The same things were measured in two ways. Each way mixes the same 10 hidden numbers, adds some noise and spreads widely along 6 directions of its own, which tell nothing about the thing.
In the rows, 128 means zero.
Some things both ways: the first way, then the second way.
[185 123 125 151 154  95 118 146 103 123 134 152  91  92 175 101 119 142
 144 123 150 109  93 109 103 131 147 158]
[101 110 134 121 129 143  96  60 162 166  88 107 133 134 162 106 131 119
 132 140 110 117 121 136 100]

[167 109 114 141 109 139 141 137  80 115 129 114 114 115 139 137 141 142
  91 116 120  95 109 136  96 132 141 114]
[131 123 132 106 123 119 160 118  98 129 164  88 147 125 134 119 135 115
 143 139 139 113 110 126 141]

[122 146 154 163 149 143  98 134 100 116 122 174 131 113 145 148 103 157
 170  92 156 176 106 142  90 143 140 169]
[141  91 130 130 135 199 172 142 119 107 171 168 130 123 108 205 131 133
  87 128 115 126 160 201 194]

[117 118 181  88 113 130 144 152 118 117 107 175 141 147 169 118 138 155
 158 116 130 121 131 148 105 146 145 136]
[129 145 169  86 147 109 140 153 139 113  83 117 100 129 156 126 126 166
 128 133 135 135 167 110 124]

[126 138 122 123 138  87 109  93 178 148 127 106  96 107 141 103 139 149
 145 161  97 120 148 150 132 106 112 131]
[137 111 122 127 106 170 168 115  69 139 111  98 125 106 124 104 150 149
 130 193 105 120 116 119 141]

[117 147 120 135 123 108 156 105 142 139 117 120  95 107 148 101  89  85
 124 131 148 113 148 172 156 126 103 145]
[160  89  84 152 115 168 145  91  55  79 153 129 159 119 126 193 166  98
 125 112 159 122 109 148 119]

[187 101 175 126 146 123 145 118 135 137  73 149 106  68 149 145 102 147
 147 123 159 176 115 100 115 127 119 138]
[118 109 167 105 139 177 170 142 117 118 113 147 102 111 156 200  77 161
 114 102 166 162 172 182 121]

[139 124 125 143 134 109 148 163 129 150 102 154 115  75 162  70 101  84
 197 106 133  99  83 126 136 118 144 133]
[139  65 181 138 126 160 224 152  85 113 138 129 128  50 110 181 111 134
 132 115 132 133 143 223 148]

[171 103 130 157 152 109 126 110 120 138  93 143  91  71 142 114 133 157
 145 101 125 154 102 107  95 120 147 133]
[112 126 197  77 149 134 169 126 115 160  93 110 119 124 164 129 112 123
 154 132 142 190 129 143 111]

[174 128 141 126 142 149 137 138 112 131 125 119 124 121 132 118 150 146
 145 143 145 134  93  87 105 140 151 169]
[134  86 146 141 126 177 184 119  93 123 126 133 124 104 150 160 102 167
 112 133 136 126 129 184 139]

[100 125 106  82 142 121  79 113 185 179 174 127  98 132 193 117 137 130
 125 135  73  68 125 171  98 130 123 126]
[117  94 142 152 102 194 130  85 124 117 111 153 113 108 122 185 127 119
 117 112 132 111 155 182  93]

[142 110 125 124 116 163 169 124 113 131 136 134 125 126 147 135 131 122
  71 130 129 107 120  89 127 146 143 109]
[ 95  99 131 114 138 109 106 116 150 165 161 135 153 131 132 114 148 114
 135 119 120  93 118 148  96]

[148 140 119 107 150  82 112 102 158 146 119  90  98 107 140 107 119 152
 145 167 121 124 145 139 138 108 106 180]
[144 154 129 109 130 115 140 103 112  90  88 145 135 165 165 158 138 139
 124 125 148 111 139 130 117]

[121 152 149  86 117 125 121 181 110 118 141 181 133 133 140 154  76 106
 119 130 171 128 139 151 124 140  77 183]
[133  80 121 144 135 160 157 122 126  95 151 165 139 138 130 162 118 163
  88 110 127 106 144 169 154]

[182 127 142  97 132 105 101 140 122 120 146 128 118 142 171 137 141 153
 105 106 132  62 118 145  97 120 125 124]
[113 136 148 128 129 123 112  96 152  96 111 144 132 143 142 170  94 115
 119  80 169 107 167 151 123]

[186 118 144 119 129 147 126 124 150 145 107  92 119 113 114 107 172 135
 174 145 116 119  87 111  93 119 150 136]
[104 107 172 111 164  68 123 117 206 138 117 125 125 122 172 118 121 131
 128 100 115  88 127 195 116]

[177 136 126 130 104  91 172 140  69  84 116  98 120 128 111 131 110 147
  81 151 164 121 157 128 146 119  98 170]
[122 132 202 123 151 141 153 132 110 132  51 144  94 147 167 113 117 159
 117 152 143 183 141 132 136]

[113 114 130 107 112 140 127 139 117 141 149 162 106 156 157  79 137 106
 128 119 131  91 139 158  88 148 128 140]
[137 113 138  87 159 125 141 174 107 112 171 104 113 165 182 147 160 208
  95 116 155 135 145 120 149]

[137 100 106 129 145 116 129 124 144 153 161 147 101  98 177  93  69  87
 105 159 154 100 155 108 131 131  96 151]
[126 128 112 122 142 104 144 161 103 128 190 155 140 129 160 166 106 157
 120 108 174  84 127 173 119]

[ 88 147 175  81 150 153 104 129 139 145 138 182 130 141 178 154 104 139
 139 113 147 149 133 146 106 158 118 173]
[175 123 127 142 127 147 196 134  88  79 158 190 135  89 126 207 100 112
 134  85 173 124 135 175 128]

[122 108  97 159 111 174 121 115 141 158 145 130 122 111 105 123 130 101
 125 131 103 124 121 117  94 118 126 102]
[ 70  70 152 118 129 164 100  68 146 170  94 126 142 131 143 151 153  81
 132 134 105 130 121 205  73]

[150 134 115 119 163  68  80 112 185 162 136 138  84 104 163 113 118 134
 129 112 106  83 121 133 120  95 105 126]
[123 110 162 122 119 156 198 141  65 123 145 127 138 111 112 134  90 138
 133 133 162 154 136 134 148]

[133 125 145 121  99 134 160 103 105 119  83  92 137 105 131 149 130 149
 123 119 123 140 146 157 133 115 114 115]
[134  88 124 112 115 204 166 122  73  88 107 123 106 122 111 179 157 114
 117 153 120 172 143 145 121]

[ 91 136 125 130 121 127 121 122 153 144 145 130 119 145 162 115 110 113
 147 128 104  77 129 182 120 130 136 120]
[131 121 121 132 125 113 129 138 137 121 165 126 136 108 102 122 162 106
 129 143 107  70 132 145 157]

[122 112 185 111 122 168 138  86 168 137 114 130 138 138 133 136 112 132
 145 157 153 159 170 141 113 134 103 133]
[112 140  77  62 161 118  79 154 163 104 143 121 112 195 185 157 146 182
  84 136 135 106 160 112 126]

[116 117 114 112 130 130 112 124 134 149 146 134  97 109 169 139  93 114
 125 149 114 113 130 183 101 143 111 152]
[130 135 128  96 139 116 115 100 163 140 122 109 105 138 170 101 142 127
 142 142 111 121 114 113 106]

[121 129 150 104 122 154 149 161 120 137 134 145 133 154 159 120 113 102
 140 131 136  93 100 152 113 158 144 162]
[118  65 177 146 148 164 145 143 153 141 116 137  79 100 137 111 127 162
 108 131 104 150 135 169 128]

[153  82 139  86 123 107 130 127 138 138 118 118 122 111 159 126 130 175
 128 172 100 115 156 112 107 118 122 139]
[107 135 171 151 118  93 154 158 124 134 129 171 115  82 113 136  97 114
 145 127 146  67 142 199 103]

[147 116 141 113 135 145 139 127 119 134 128 137 111 132 146 116 144 138
 115 128 133 117 116 111  98 146 142 140]
[145 141 116  91 129 127 165 139  78  97 168 113 152 155 164 176 124 175
 118 109 178 106 146 125 140]

Other things, the second way, with their names:
k760: [112 108 180 110 127 218 131 130 159 162 103 173  82 109 141 196 146 180
  99 130  96 127 202 184 113]
k940: [117 129 137 103 125 163 158 133 115  94  90 123  95 130 164 172  87 157
 112 138 149 137 156 165 117]
k895: [136  87 157 177 109 162 181 131  34 106 162 135 154 115 100 151 130 118
 117 126 171 128 124 171 169]
k14: [153 158 129  80 140 102 159 155 144  90 143 162 121 145 155 171 133 166
 120 109 134  82 162 132 128]
k69: [136 128 128  93 135 129 156 122 130 140 181  96 150 146 130 107 149 135
 124 159 102 103 122 120 192]
k496: [123 107 133  88 144 164 144 132 118 158 144  77 101 115 184 117 107 169
 128 144 145 176 117 113 127]
k963: [151 143 119 101 127  86 192 118  78  99 147  95 177 120 133 120 112 113
 153 140 149  99 107 121 162]
k983: [132  68  98 158 122 182 143 132 110  51 144 135 114 126 121 197 135 158
  70 120 133  93 154 195 159]
k529: [131 104  94 116 133 118 146 148 107 127 167 149 134 115 126 128 151 116
 139 140 123 102  99 141 100]
k143: [108 115 160  90 149 113 117 106 167 148 107 112 110 122 179 150 141 118
 145 110 127 123 126 178  76]
k819: [134 129 124  92 151  79 144 120 166  94 129  99 135 152 168 103 119 160
 117 128 119  94 127 113 158]
k556: [139 105  92 122 111 143 156 110  76 133 167  74 144 105 145 121 139 134
 139 157 133  99  97 135 126]
k587: [ 81  93 157 114 132 191 105 116 133 121  81  99  94 152 133 133 124 140
  95 152 128 173 169 131 138]
k203: [ 89 109 141 131 117 149 100  74 107 112  73  90 120 140 143 130 125  77
 137 137 156 155 123 135  85]
k227: [119 107 153 116 130 161 173 152  69 145 158 101 108 118 156 130  93 166
 128 137 173 173 123 142 132]
k395: [144 100 125 154 115 162 177 131  70 122 157 108 116  87 119 122 114  98
 136 164 136 137  93 163 158]
k813: [144 110 108 107 131 165 111  80 125 123 124  99 138 147 151 144 180 138
 114 141 109 127 133 108 142]
k739: [114  81  91 106 124 141 105  78 150 162 143  83 131 125 144  85 183 106
 142 167  69 103  81 131  93]
k431: [149 135 115 110 153 116 120 118 141  62 116 179 144 166 145 212 165 109
 105  93 146 109 155 159 135]
k543: [118  78 137 101 159  95 162 162 151 126 136 124 111 119 136  74 135 151
 126 146  95 130 102 135 122]
k7: [ 96 147 166  65 140 151 119 149 139 164  90 117 101 146 141 120 149 160
 121 181 105 143 172 113 134]
k459: [138 160 128 105 124 131 141 163 116 121 174 154 128 159 128 157 160 186
 100 145 125  59 175 134 169]
k373: [100  98  81  81 123 127 131  91 140 106 109  95 147 161 149 105 122 163
 114 156  99  92 127 107 101]
k966: [110  69 111 144 126 166 128 122 124 129 140 141 124 102 121 154 149 124
 110 138 108 101 125 189 106]
k816: [133  96  62 106 121 115 125  94 102 115 170  74 175 126 128 122 180 103
 139 148 109  80  90 121 120]
k911: [118 150 104 109 121  96  92  71 118 121 120  75 171 161 179 140 135 139
 128 123 163  60 137 120 121]
k756: [ 93  58 140 171 133 220 100 125 114 139 126 169 102 142 120 158 149 148
  73 142 122 151 150 180 136]
k537: [107 131 172 130 119 118 148 103 106 115  93 189 164 141 102 154 125 106
 138 102 148 103 161 140  97]
k243: [160 156 118  90 139  98 154 109 115 114 144 106 148 159 162 112 148 140
 140 144 133 111 111  88 152]
k425: [127 175 151  84 129 119 148 137  84 144 103 105 136 161 155 107 135 168
 130 177 144 121 149  88 154]
k718: [149 143 203  69 155 116 252 178  96 127 162 166 142 101 142 199  87 132
 149 110 156 151 148 203 168]
k715: [106 116 170 125 149 138 115 108 158 118  83 171 120 152 148 167 133 132
 105 106 133 125 164 172 114]
k447: [124  78 125 143 113 115 138  95  93 137 114  61 141  81 129  71 159 114
 159 152 118 108  86 117  89]
k919: [125 124 130  87 110 143 184 148  44 120 123  91 127 140 121 102 159 130
 142 195 121 144 112 104 127]
k649: [164  92  84 147 123 103 182 121  84  87 191 138 160 107 131 119 114 125
 144 101 160  99  78 122 116]
k551: [123 110 149  89 167 170 128 125 136 112  85 176 108 178 179 196 159 146
  95 121 130 180 149 167 107]
k804: [ 95 108 135  74 162 106 106 136 163 135 110 124  97 182 192  87 133 167
 119 129 126 156 115 107  72]
k73: [115  88 124 147 138 134 141 144  92 134 197 123 151 139 123 105 110 139
 107 126 160 129 114 128 167]
k62: [134  95  59 129 140  56 130 160 110 100 197 119 144 123 127  68 147 113
 141 142 130  79  57 112 100]
k574: [ 95  56 162 144 126 190 134 118 126 137  99 154 116 105  97 153 157 114
 111 143  91 137 151 193 116]
k198: [138 125 152 107 154 113 138 118 149 141 114 102 106 130 184 109 141 150
 133 137 118 128 114 137 124]
k838: [133  75 164 129 122 209 173 104  97 148  76 111 104  80 134 139 138 157
 125 164  98 171 138 155 124]
k154: [112 128  84  90 123 126 127  98 136 144 120  92 133 121 116  66 135  72
 155 195  87 129  92  92 120]
k50: [100 101 192  80 156 135 142 143 167 147  81 131  80 138 169 123 144 175
 120 135 103 154 152 154  93]
k12: [154 164 134  97 141 138 144 133 108  77 140 140 142 158 160 221 125 166
 101  94 179 106 189 137 167]
k148: [113  90 114 165 120 144 126  95 133 112 151 152 159  99  94 169 118  76
 116 115 127  77 135 205 150]
k193: [134  97  86 116 114 113 164 124  89 120 204  89 174 125 119 105 142 141
 127 147 118  66 101 124 152]
k131: [145  86 147 148 121 166 177 131  84  94 146 154 154  95 112 212 138 144
 106  97 145  97 163 198 148]
k158: [118 111 141 116 126 108 173  83 129 136 104 119 145  87 133 102  83  73
 170 135 127 130  95 147  95]
k735: [131  69 108 137 131 175 155 109 106 114 122 139 139 112 130 161 149 119
 113 145 106 128 113 180 128]
k788: [127 143 160  80 141 113 171 162 104 144 126 134 121 143 152 105 136 186
 133 155 126 124 139 106 125]
k688: [ 78  82 108 131 115 192  81  77 118 124 108 136 145 151 100 165 166  78
 109 143 113 130 146 156  94]
k258: [132 132 123  97 153 101 143 155 122  64 174 137 144 197 163 170 117 164
  88  92 179 108 155 138 171]
k195: [107  59  96 159 126 136 120  91 155  71 154 150 151 124  90 153 127  58
 110  98 123  91 112 189 127]
k828: [ 90 124 138  93 141 147  97  54 170 114  62 135 147 156 186 213  99 114
 113  91 151 118 168 190  92]
k298: [130 126 119 103 133 117 135 129 112 166 155 113 132 104 150 112 150 104
 161 148 131 128  93 128  97]
k418: [ 75  88 147 119 128 139  90  84 150 109  68 159 151 144 101 170 173  63
 124 123 102 107 157 182  77]
k902: [187 140 107  95 120 166 185 120  75  85 129 110 124 132 145 164 160 151
 131 145 127 146 135  94 153]
k580: [143  94 120 102 130 184 167 107 109 125  96  77 101 103 136  93 130 142
 130 186  91 180 117  88 150]
k46: [142  97 109 118 135 162 176 182  85  92 187 166 133 118 118 217 136 160
  91 120 141  95 156 202 160]
k834: [ 88  94  96  96 137 141  67  83 177 131 118 102 134 164 148 135 177 112
 111 141  92 101 132 140  94]
k120: [ 94 149 114  41 163 118  98 135 157 129  98 131 134 210 162 121 159 159
 103 163 108 138 160  88 130]
k805: [156 108 102 120 141 131 150 139  99  58 146 122 135 125 128 180 143 118
 113 109 153 125 134 142 151]
k177: [100 110 100  84 117 119 154 144 105 138 221 103 179 137 114 130 114 149
 126 128 141  70 137 133 145]
k118: [ 79  89 122 130 130 131  89  86 133 161  93 107 126 127 147  94 147  89
 142 159 115 129  93 150  65]
k610: [147 132 141 135 122  87 167  96  87 131 153 123 179  98 142 144 123  90
 167 105 166  86  99 160 116]
k342: [117 123 101  72 137 116 126 126 139 102 122  83 114 159 169 113 135 159
 124 151 122 119 123 102 106]
k906: [133 121 136  74 134 155 154 145 113 157 158 110 126 130 141 143 163 155
 125 158 104 125 140 132 147]
k470: [137  63 153 143 144 137 169 159 123 143 172 121 124  90 131 104 141 186
 112 126 111 108 123 154 154]
k655: [113  99 160 115 135 165 137 110 122 126 100 146 126 142 155 185 151 153
 106 121 127 128 155 186 110]
k667: [139 148 149 140 149  46 137 153 147 133 152 164 125 110 146 130 156  82
 154 128 130  61  90 206 117]

Some of these things the first way, each followed by its name:
[126 146 142 125 132 103 133 128  77 115 105 141 103  97 179 124 120 159
 141 106 139 141 122 169 111 149 137 169]	k902
[177 117 110 184 149 113 134 118 101 121 125 101 106 103 153 100  91 120
 159 131 151 105 104 142 114 125 145 166]	k395
[108 129  92 127 140 121 147 123 122 155 155 125 118  99 195  94  77  88
 111 137 137  74 146 115 163 130 114 143]	k529
[161 105 112 149 105 138 167 130  63 119 103 112 105  67 147 130 127 135
 110 140 131 146 113 133 102 139 133 136]	k739
[139 140 134  97 121 132 156 134 151 151 100  86 136 109 124 121 105  97
 138 153 136 106 122 128 160 111  99 148]	k543
[110 142 117 113 107 127 133 128 133 135 144 118 131 134 144 116 142 118
 106 115 101  71 138 138 137 113 118  97]	k574
[105 142 134 143 142 145 137 108 173 145 162 131 117 184 140 108 100  95
 117 150 148  90 142 138 138 137 128 154]	k756
[147  89 133 125 124 127 128 118 144 140 125 157  90 107 131 136  85 111
 104 142 136 141 144 152  94 132  90 132]	k227
[197 102 118 115  95  82 107  99 128 113 118  75 101 112 121 118 159 150
  97 124 102  75 163 181  92  79  87  85]	k203
[127 143 133 152 137 164 112  85 166 141 144  82 143 131 137 158 124 128
 128 129 115 103 124 137 125 111 132 104]	k154
[ 94 101 112 138 134 110 111  95 160 159 132 177  72  80 174 113  78 106
 129 131 115 147 162 169 108 131  98 124]	k298
[118 110 116  76 123 159 123 129 147 161 162 115 121 144 149 128 108  98
  93 153 119  87 145 135 112 132  94 150]	k804
[176 113 154 125 123  67  88 111 145 115 105 131 103 118 141 120 133 161
 154  99 119  99 146 178  93  86 103 106]	k587
[112 157 158 150 127 146 180 134  94 107 101 133 152 132 135 125  74 109
 153 129 188 148 131 138 161 144 125 179]	k431
[ 82 126 150 119  87 186 131 120 147 142 128 158 135 145 101 140 135 103
 144 128 118 141 143 168  96 142 113 104]	k816
[120 155 124 135 154 138 126  91 171 159 130  94 102 133 123 133 123 128
 141 160 117 131 108 148 127 135 135 172]	k243
[198 141 178 111 114 144 167 133 126 111  67  78 141 119  83 165 134 151
 150 165 157 162 102 128 127 125 122 164]	k819
[ 93 114 137 128  83 185 150 134 126 131 133 145 142 134 124 148 100  89
 115 133 129 119 145 171 112 138 101 104]	k834
[160 104 138 154 144  98 134 127 173 148 111 151  78 104 129  80  98 113
 180 165 134 131 114 142 114 126 137 148]	k911
[ 93 132 103 163 173 168  94 133 144 179 149 163 124 107 153 122 107 114
 177  94 112 126  65  87  99 132 166 147]	k718
[157 120 141 121 165 124 148  64 161 161  93  93  96  77 191 117 187 198
 127 146  89 137 102  83 125 143 191 110]	k760
[100 122 121 105  82 173 139 140 105 124 146 145 139 139 114 137 143 122
  93 135 115 119 151 138  99 141 112 121]	k655
[140 153 145 129 112 127 154 120 133 121 112 104 130 130 145 108 106  92
 146 114 156  94 138 175 151 114 106 125]	k805
[135 154  99 107 155  82 151 145 139 141 138 113 121 130 180 113 105 134
  79 133 124  48 120  85 188 112 131 144]	k537
[151 105 135 147 150  49 111  76 165 139  88 127  81  59 169 105 129 189
 157 125 101 142 160 136 128  91 124 102]	k7
[105 119 167 106 117 156 127 143 164 149 101 180 120 129 104 152 100 129
 159 149 124 178 122 153  92 145 112 154]	k193
[ 98 121 131 131 114 162 134 141 140 145 135 174 109 133 121 129 105 105
 128 138 126 140 122 146  98 152 123 145]	k610
[118  86 108 112 108 141 103 125 135 162 138 146  94  90 160 108 130 112
 139 131  89 115 135 164  67 131 113 110]	k143
[122 158  91 141 126 159 146 116  85 124 172  97 142 130 147 108 125  98
  80 118 156  90 145 103 146 130 116 142]	k551
[112 141 114 100 155 144 151 116 160 170 140  88 129 120 194 114 114 120
 128 164 113  80 113 111 159 141 146 156]	k14
[157 124 122 151 149  77 101  93 139 133 122 124  96  97 166  96 140 161
 138  94 116  95 139 129 121  90 127 106]	k688
[144 126 115 130 163  95 136  75 168 153 125  74  94 110 169 102 152 181
 124 168  91 104 129 109 137 123 166 139]	k459
[130 112 119 116 106 166 159 153 115 136 143 101 148 128 155 119  90  72
 123 148 140  68 123 145 130 133 115 132]	k342
[147 130 175  91 100 139 132 144 125 113 107 118 148 141 115 128 126 133
 174 145 146 131 146 180 107 125  99 155]	k983
[162  92 136 150 164 135 131 145 134 149 115 171 111  95 176 114 112 138
 142 105 132 112  74  62 103 131 170 125]	k177
